The rows are grouped in 5 different ways at once. Each group adds its own fixed numbers to the row, and there is some noise. The rows also spread widely along 14 directions, which tell nothing about the answers.
In the rows, zero is written as 128.
Some rows, each with its group in each grouping after it:
[179 144 146 106 112  88 103 105 159 102 142  96 130 140 139  90 132 134
 156 166 136 107 135 174 140 113 163 116 210 117 121 143  86 145 137  94
 136 145 154 155 136 141 103 107]	q530 Pim q598 S D
[132 133 239 104 122  74 174  98 106 156 146  56 110 103 178 127 114 115
  60 164 122 141 184 108  79  99 106  93 168 188 168 119 117  95 142 132
 218 138 203  80 143 103 138  68]	q530 Pim q993 G Z
[105  79 178 122 124  81 143  83 141 116  81 202 125 140 157 140 111 141
  75 152  82 179  78 115 136 180 104 196 144 135 141 123 206 229 179 139
 127 123 123 165 127  89 146 131]	q270 Nub q491 G T
[159 121 189 112 155 111 107 138 135 144 139  97 177 123 132 131 128 124
  99  93 149 133 141 139 130 109 171 125 135 123 115 142 120 121 144 113
 181 150 128 107 117 124  93 147]	q235 Nub q491 K D
[154 128 113 110  77 147  68 145 176 105  87 134 104 144  64 163 129 110
 173 123  87 122 115 167 167 130 103 187 144 114 152 114  89 105 132 163
 108 156 138 134 118 127  97 176]	q270 tar q598 J M
[130 100 158 112 144  74 112 148 110 147 154 101 172 190 177 143 193 164
 133 163 117 132 162  99 122 139 146  34 128 183 147 158  63 128 137  73
 113 157 165  99 153  90 122  84]	q558 tar q993 S Z
[146 128  96 125 105 107 120 136 156 109 124 130 121 144 112  93 142 136
 186 140 112 119 135 144 151 128 145 108 163 126 119 144  80 140 151  96
  82 146 112 147 128 114 119 117]	q235 lidez q491 J T
[128 110  96 156 125 120 148 177 112 158 107  94 141 152 101 172 156 120
 149 123 133 139 141 103  99 155 134 103  49 133 126 111  74  80 165 164
  78 153 137 112 126 106 122 134]	q558 lidez q993 K R
[125 126 165 161 102 121 113 142 118 129 112 143  97 111 145  84 140 127
 106 146 114 123 162 121  85  79 111  70 135 146 138 106 117 121 111 160
 110 124 138  66 130  75 191 140]	q558 lidez q598 J M
[151 115 158 131 127 117  84 116 142 134 128 111 148 106 158  97 158 165
 140 130 168 100 132 145 139 178 184 108 156 171 132 135 126 115  97  81
 157 141 124 135 145 139 113 154]	q270 Pim q598 K R
[139 131 111 132 156 127 110 139 149 148 126 125 172 151 127 115 141 129
 157 126 182 135 117 141  87 159 159 124 115  73 101 138 113 151 138 141
 122 130 120 150 118 152 148 126]	q530 Pim q993 S Z
[132 146 115  97 121 128 164 140 118 145 151  75 115 119  97 132 121 113
 166 142 123 131 162 116 148 144 103 110 154 142 120 131  66  73 175 106
 138 145 150 118 138 130 107  94]	q530 tar q993 G R
[ 96 138 134 111 159 137 148 171 135 189 111 121 139 129 134 146 153 142
 116 112 139 146 164  99  70 159 115 109  79 123 111 113 126 117 136 165
 141 148 123  79 139 116 170 129]	q270 Nub q993 J Z
[157 158 154 124 136 127 102 173 163 128 135 116 159 124  90 114 111 121
 157  86 135 107 134 155 172  61 159 119 119  94  80 151 107 117 138 106
 168 184  87 119 104 148  72 156]	q530 lidez q491 S D
[118  98 184 130 131 135  99 119 101 119 139 151 170 113 111 142  94 109
 106 105 119 142 108 117 164 110 117 141 127 119 129 152 146 147 151 116
 177 119 115 129 105 111  98 151]	q530 Pim q491 G R
[168 107 203 111 141 113  79 136 117  93 166 113 185 128 119 124 131 114
 102 114 111 117 143 168 175 104 171 115 191 131 114 164 110 140 164  77
 191 141 143 108 121 100  46 137]	q530 lidez q598 J Z
[ 97 123 169 160  84  96 111 105 154 124 116 156  72  83 114 101 168 128
 145 228 114 109 146 142 108 184  78 140 169 182 156  89 154  93 124 168
 149 139 196  93 125 161 170 103]	q235 tar q491 K R
[147 119 145  95 120 144 141 126 151 146  90  93 109 109 122 145 105 137
 108  79 130 138 138 140 161 185 143 192 141 157 139 113 132 102 138 118
 162 158 117 157 155 119  80 161]	q270 tar q598 G Z
[138 171 106 119 148 106 135 163 128 129 129 145 128 148 159 106 106 150
 109 139 101  94 175 137 116  92 152 103 143  96  68 121 132 181 149 111
  91 156  98 141 165  94 106 122]	q270 Nub q598 J M
[122  85 114  80 129 147 171  96  72 157 143  97 168 156 110 183 104  73
 131 115 126 202 119  82  96 161 107 146 129 124 161 140  73 128 197 141
 118  64 146 162 124  92 152  90]	q270 lidez q598 J R
[ 80  97 117 184 129 108 164 147 119 153 128 148 114  96 108  84 175 140
 184 160 161 155 122  93 110 215 125  84  92 168 115 134 119  99 169 142
 114 113 121  96 107 133 192 104]	q530 lidez q491 J T
[ 80 130 154 151 120 160  88 138 141 118 138 207 139 100 105  69 148 133
 188 154 111 128 117 109 147  84  92  70 132 119  94 150 138 154 106  99
 141 114  86  81 100 126 195 138]	q270 lidez q598 G Z
[119  95 129 133 116 153 127 126 132 121 114 149 123  98  98  89 117 129
 162  90 126 165  86 109 172 143 127 130 130 138 117 146 125 131 148 107
 122 110  77 129 108 100 160 175]	q270 lidez q993 J D
[138  90 130 104 109 167 128 118 105 144 109  96 147 134 108 160 102 100
 127  73 126 174 117 105 132 138 129 151 125 140 170 130  84 104 135 123
 124  99 121 145 127  86 134 156]	q270 lidez q598 G Z
[113  98 152  79 145 126 140  87  77 148 185  90 179 139 122 168 130  83
 110 177 142 167 138 120  79 205 113 155 183 127 164 139  98 123 184 129
 174  61 210 146 122 148 130  59]	q530 Nub q993 G Z
[127 135 112 113 130 163 133 126  90 142 165  82 152 106 130 107  93 122
 147 102 161 111 156 111 139 134 159 103 146 136 123 147  87  94 115  73
 151 101 107 164 141 134  97 120]	q530 Pim q598 G Z
[114 103 131 174 125 128 104 139 105 101 133 164 111  96  97  97 120 116
 107 159 122 122 131 150 123 164 139 146 160 122 105 110 155 129 162 159
 107 103 149 111 128 120 130 145]	q530 Nub q491 S T
[111 156 186  81 117 115 138  81 150 152 149 148 140 116 159  97 122 133
 140 162 118 129 131 108 130 113  87 119 185 149 138 145 149 170 119  78
 193 130 121 151 117 139 159  87]	q530 lidez q993 K M
[149  98 136 115 123 124 147 137 153 128 113 106 143 138  77 148 158 112
 173 125 128 169 106 139 149 184 139 152 126 136 121 136  84 102 194 130
 128 142 139 123 114 123 114 126]	q270 lidez q598 K Z
[120 112 167 158 104  79 103 104 135 133  92 145 113 134 190 116 138 154
 103 177 132 121 131 126  87 150 134 131 126 171 178  97 152 142  87 139
 133 134 157 142 142 124 155 125]	q270 tar q491 G Z
[125 108 132 126 122 131 124 134 129 163 105 111 158 162  89 195 151  90
 163 144 141 174 109 110  81 150 102 148  65 106 148 115  86  97 162 196
 125 124 162 110 102 139 160 118]	q270 tar q598 K R
[107 117 166 104 130  75 135 102 161 133 120 183 133 146 125 149 172 138
 126 214  96 142 125 140 125 219  71 174 178 137 125 116 168 179 190 145
 145 154 186 132 133 141 138  78]	q530 tar q491 K R
[133 147 108  60 134 149 157 144 139 149 109 115 108 127 125 151  91 148
  99  81  88 134 159 119 158 157 109 165 163 135 114 120 123 141 159  98
 115 155 105 154 170  84  93 149]	q270 Nub q993 G M
[152 132 140 102  98 146  55 120 147 106 111 139 159 153  99 166  87  99
 142 110  90 115 101 154 177  76 108 179 146  82 145 134 118 154 120 117
 141 146 118 167 108 126  73 175]	q530 tar q993 G R
[117 124  64 133 155 157 115 179 111 129 143 145 141 138 103 108 149 145
 144 119 129 106 171 132 123 171 149  89 144  97  66 140 104 134 162 118
  60 123 101 116 156  96 122 131]	q558 Pim q598 J T
[114 119 151 108 130 139 108 144  93 142 129 141 121 142 111 157 131 102
  61 153  87 143 190 126  63 123  63 118 181 112 145  95 118 126 154 201
 107 106 204  62 153  68 173 113]	q530 Pim q491 S R
[142 109 146 131 130 105 123 117 120 122 118 114 125 115 131 136 125 117
  85 158 127 135 133 157 105 190 135 167 168 126 137 102 143 137 168 157
 132 122 180 131 140 118 115 134]	q530 Nub q993 G R

New rows, each followed by its group in each grouping:
[135 129 103 131  98 151  76 179 142  94 139 116 100 115  66  96 159 134
 188 136  90  92 159 155 188 127 117  90 182 145 114 132  61  66 135 103
  97 154 144  70 138 104 103 161]	q530 tar q993 J Z
[114 104 174 171 161 129 133 134  82 155 143 126 161 102 138 109 117 114
 107 118 184 156 126 100  82 119 159  85  76 121 102 137 141 121 146 157
 163  99 114  98 112 119 169 131]	q270 Pim q598 S R
[169 104 112 100  98 150  64 136 108  97 118 119 173 191  98 181  88  93
 131  90  72 131 121 130 167  54 128 150 145  98 160 137  57 132 130 110
  77 122 128 161 123  71  70 162]	q235 tar q491 K Z
[127 126 118 141 144 128 140 120  82 141 145 125 142 135 132 123 100 102
 106 156 148 143 140 117  71 137 134 130 135 105 112 109 128 132 166 154
 111  80 151 144 129 111 150 102]	q270 tar q993 K M
[133 154 101 125 128 129 149 137 133 141 125 121  95 107 131  80 115 145
 129 136 138 109 169 134 125 154 130 127 177 134  99 102 126 110 139 118
 105 139 124 135 158 118 135 122]	q530 tar q491 K D
[133 135 159 116 138 102 192 129 113 134 135  99 120 127 121 123  91 102
 111 134 112 169 140 103 114  80 108 110 123 114 106 133 100 133 206 137
 137 132 136 112 119  91 141  92]	q235 Nub q993 G M
[101 142 140 125 122 124 150 129 129 153 151 111  99  84 106 115 134 124
 144 163 144 115 173 127 125 191 105 136 156 170 130 118 123  74 154 126
 170 133 158 124 135 165 119  89]	q235 tar q491 G M
[135 146 157 168 139 140 105 148 139 145 105 137 129 104 134  89 105 118
  93 113 170 118 152 145  59  72 140 119 107  69  95 102 152 128 105 187
 142 131 117  90 113 129 171 161]	q558 Pim q491 G D
[122  72 185 133  73 136  92 116 142 100  71 172  89 101  90 146 115 128
 105 118  62 155  93 120 177 132  73 176 147 169 174 110 149 123 132 157
 125 141 141  96 119  69 142 196]	q270 Pim q491 K R
[135 139 146 109  91 109 144 130 174 156  96 104 104 124 105 159 153 121
 146 157 119 123 152 145 108 170  99 167 129 153 153  95 111  86 140 166
 146 179 171 124 128 155 122 113]	q558 lidez q491 K R
[151 142 156 112 105 146  59 108 115 138 119 104 130 120 162 141  85 113
  63 112 130  84 178 160  76 103 157 162 173 124 164 100 149 129  62 155
 159 108 145 146 154 118 105 162]	q270 Pim q598 J T
[150 111 162 114 148 118 106 137 130 130 131 106 144 120 135 111 143 141
 109 114 138 141 138 143 129 143 158 108 165 138 120 135 113 124 148 108
 142 133 141  90 138 100 126 152]	q270 Nub q993 G D
[148 128 163  93  85 130  63 107 159 112  99 164 137 152 124 150 106 107
 118 130  80 128 118 153 125  80  96 178 169 110 174 119 131 169 103 146
 138 131 138 148 112 106 125 158]	q270 lidez q491 J M
[ 96 149 137 135 121 168 116 132 118 163 116 154 113  86 123 120  96 119
 100 126 144 116 152 114  77 136 103 158 119 125 128  90 171 111  95 174
 149 108 120 122 127 139 168 152]	q270 Nub q491 K M
[109 176  95 104 139 159 135 139 170 157 135 127 117  96 109  96 129 144
 175 127 157  93 164 141 132 176 128 137 156 102  81 129 133 124 124 104
 148 148  92 156 145 180 126 119]	q235 Pim q598 G D
[147 105 131 114  92 105  93 107 117 127 127  88 137 145 154 139 146 133
 145 149 124 120 137 123 125 156 139 104 157 171 192 132  70 111 105 109
 118 123 164 146 142 113 123 124]	q530 Pim q598 J R
[142 153 119  43  97 135 165  81 133 136  97 133 108 154 187 108  33 149
  85  71  70 135 144  91 156  52  99 158 186 119 141 132 131 206 105  75
 101 138  62 220 168  59 125 136]	q558 Pim q491 J D
[130 136 126 146 161 115 134 152 153 169  97 134 146 120 158 108 141 156
 115 100 175 123 146 124  88 167 161 112  85 106  93 122 151 156 130 148
 128 161  84 130 144 124 151 149]	q235 Pim q598 J R
[120 118 105  93 111 127 150 102 124 180  99  96 122 152 168 141 126 130
 120 123 138 157 142  92  58 166 118 133 122 140 176 109 101 130 107 155
  97 107 137 155 146 110 190 117]	q558 Nub q993 J T
[161 104 143 108 130  98 129 109 131 132 119 112 163 160 149 129 123 125
 129 120 143 152 117 130 127 136 153 141 132 120 134 142 102 150 162 118
 129 136 126 161 125 116 114 120]	q558 tar q491 J R
[140 177 181  64 106 110 164 151 227 180  73  87  87 121 111 159 145 145
 139 105 104 121 175 134 127 120  80 164 125 147 139 105 110  86 120 156
 187 237 137  97 139 144 118 124]	q235 Pim q491 K Z
[113 163 221 110  89  87 166  92 133 126 123 140  84 101 169 114  79 130
  81 170  58 110 157 107 147  45  91 131 162 179 131 114 179 157 124 104
 194 165 129 137 141 106 112  98]	q270 lidez q598 K D
[131 152 147 152  88 124  54 121 182 100  99 194 106 120 143  70 135 145
 145 173 105  84 123 167 123  76 108 118 171 103 127 113 155 180  74 123
 113 146 117 125 115 127 162 165]	q558 lidez q993 G M
[141 108 131 104 115 133  78 143 175 147  92 123 156 159  96 190 166 130
 155 114 134 131 114 149 134 191 131 170  99 117 150 129 102 125 128 155
 128 171 138 144 125 153 102 160]	q558 Pim q598 S R
[167 138 174  50 119 122  88 136 208 152  85 111 141 158 152 141 169 167
 122  83 107 123 157 153 139 123 124 128 170 133 146 138  98 148  93 108
 157 202 123 104 152 101 120 159]	q558 Pim q598 J Z
[109 125 195 167 126 115  78 136 142 130 113 171 155 102 138 126 116 133
 105 133 140 102 110 141 129 116 142 155  77 122 125 125 185 153  99 143
 189 152 106 133  96 163 105 169]	q558 Nub q491 G M
[101 100 119 105 155 140  95 150 132 173 102 164 176 185 137 171 180 149
 136 117 129 165 130  97  95 190 110 115  94 119 140 133 114 160 125 142
  96 124 125 119 145 102 178 131]	q270 tar q598 S Z
[105 115 166 138 123 151 117 145 134 153 127 130 121  95 113 104 166 129
 130 133 144 131 155 124 106 154 117  99 129 158 127 122 122  89 114 147
 155 130 140  72 126 129 172 134]	q558 lidez q598 S Z
[141 104  84 134 125 119 126 124 110 124 132  99 141 155 123 114 133 119
 169 138 141 154 120 113 122 146 141  99 139 120 137 137  61 120 159 111
  67 100 137 148 128 104 149 116]	q235 tar q993 G D
[145 129 148 106 111 141 129 103  92 134 131  95 123 129 144 142  70  93
  64 119 115 126 172 133  77  94 133 153 166 110 143 111 126 131 131 163
 136  98 151 149 145  95 117 119]	q558 Pim q598 J T
[142 147 115 120 136 106 149 153  81 164 139  74 165 178 180 160 108 128
 120 111 128 121 176  84  93  72 162  58  81 144 145 134  61 122 126  94
 102 136 115 150 151  81 101  97]	q270 lidez q598 G M
[129 128 209  96  92  99 144  97 175 150  91  99 130 128 109 188 108  93
 141 125 104 166  90 114 145 101  96 192  80 135 172 133 122 125 142 160
 213 172 134 145  87 161 112 129]	q235 Nub q598 G D
[ 90 152 136 117  77 150  94 104 157 125 115 175 108 111 109 129 120 126
 165 185  91  88 126 128 145 127  75 161 142 127 135 117 155 145  94 131
 142 144 123 161 121 168 130 129]	q558 Pim q598 K R
[136 119 139 106  99 132  96 143 157 129  73 136 101 134 117 156 120 147
 112  86  71 128 130 130 194 143  99 162 144 154 157 112 128 130 118 116
 117 173 113 132 151  83  95 188]	q530 tar q598 G D
[112 154 132 121 147 123 166 154 138 171  97 143 118 126 133 142 112 127
  80 114 118 138 172 118  82 145  96 150 118 102 108  93 162 150 155 174
 127 153 127 121 144 106 146 122]	q530 lidez q491 G D
[157 151  95 136 129 143 145 110 122 131 144 106 168 131  99 108  69  80
 174 126 178 137  94 139 106  98 158 161 117  55  98 138 105 140 165 130
 131  96  97 207  87 163 116 114]	q530 lidez q993 K M
[ 95 127 111  86 125 141 155 115  74 164 146 110 151 146 146 173  81 123
 112 112 113 133 157  70 127 144 101 134 125 145 162 134 106 131 131  98
 129 104 125 186 149 111 106  99]	q530 Pim q491 G D
[123 128  77 137 124 177 115 167 144 147 115 112 105  89  85 106 156 133
 161 109 162 109 162 156 113 227 154 147 139 140 113 102 108  65 125 149
 108 125 125 120 147 144 131 163]	q270 lidez q598 J Z
[187 126 142 105 123 137 141 120 114 129 108  76 112 118 129 118  68 112
  75  67 135 146 148 145 144 116 156 164 172 133 133 113 108 111 152 127
 131 129 122 157 155  79  93 160]	q530 tar q598 S M
[197 105 139  84 127  72 176  69 126 119 128  63 111 152 159 122 107 110
  77 155 141 169 143 166  93 196 153 183 231 142 159 113  99 146 211 133
 115 108 201 193 163 102 109  78]	q235 tar q993 S M
[131 117 104 142 127 149 127 128  70 122 155 111 157 134 114 131  88  91
 119 126 137 132 139 125 114 131 157 132 138 111 124 128 101 126 151 126
 111  81 132 173 132 116 104 117]	q530 lidez q598 S Z
[111 105 117 148  79 130  85 102 114 108 137 127 112 125 100 137 144 108
 176 208 123 118 120 141 122 190 124 157 154 166 177 112  99  89 116 143
 115  88 190 160 126 167 129 110]	q270 tar q598 S Z
[123 140 145 122 109 154 116 124  90 163 122  91 117  98 158 140  92 121
  81 116 132 102 173 109  90 115 139 129 127 166 162  91 132  86  77 139
 150 116 138 128 157 115 129 152]	q270 Nub q598 K R
[120 147 136 109 123  90 163 150 161 143 100 127 100 136 145 121 136 162
 147 134  90 129 141 107 150 120 123 108 109 151 105 128 119 146 148 116
 119 187 101 121 146 107 131 125]	q270 Nub q598 J D
[140 179 104 100 121 145 142 124 161 142 105 120  93 104 135  94  87 138
 114 121 132  96 167 154 118 138 123 165 184  95 100 101 148 146 119 129
 127 146 111 169 163 135 123 137]	q530 Pim q598 G D
[131 118 158 154 127 125  86 138 151 142  91 149 116 110 131 107 139 128
 102 128 154 129 142 155  57 136 134 140 131 107 129 101 158 129 107 200
 137 125 140  82 121 119 181 160]	q270 Pim q491 J T
[ 99 155 165 138  95 137  47 156 139 163 119 134 140 136 119 177 140 114
 151 151 121  90 161 117  94  79  90 115  75 141 181 108 109  79  51 165
 171 151 155  91 106 162 131 143]	q270 tar q491 G M
[128  78 146 153 138 138  97 134  80 143 125 118 150 122 131 126 125 111
  84 102 159 154 141 116  71 155 143 113 128 128 153 120 119 110 133 175
 119  78 150  90 124  80 166 153]	q530 Pim q491 J T
[ 98 123 128 141  81 133 151 152 143 159  88 102  54  80  97 164 138 131
 115 133 108 108 163 128 127 238  98 188 101 211 174  78 142  51 129 180
 143 167 161 129 144 143 101 153]	q558 lidez q993 J M
[111 107 163  87 113 144  87 120 162 115 134 169 131 111 100 114 145 157
 161 118  92 127 105 129 226 173  97 145 176 170 126 164 139 147 137  61
 161 155 100 138 125 129 101 157]	q558 tar q993 S M
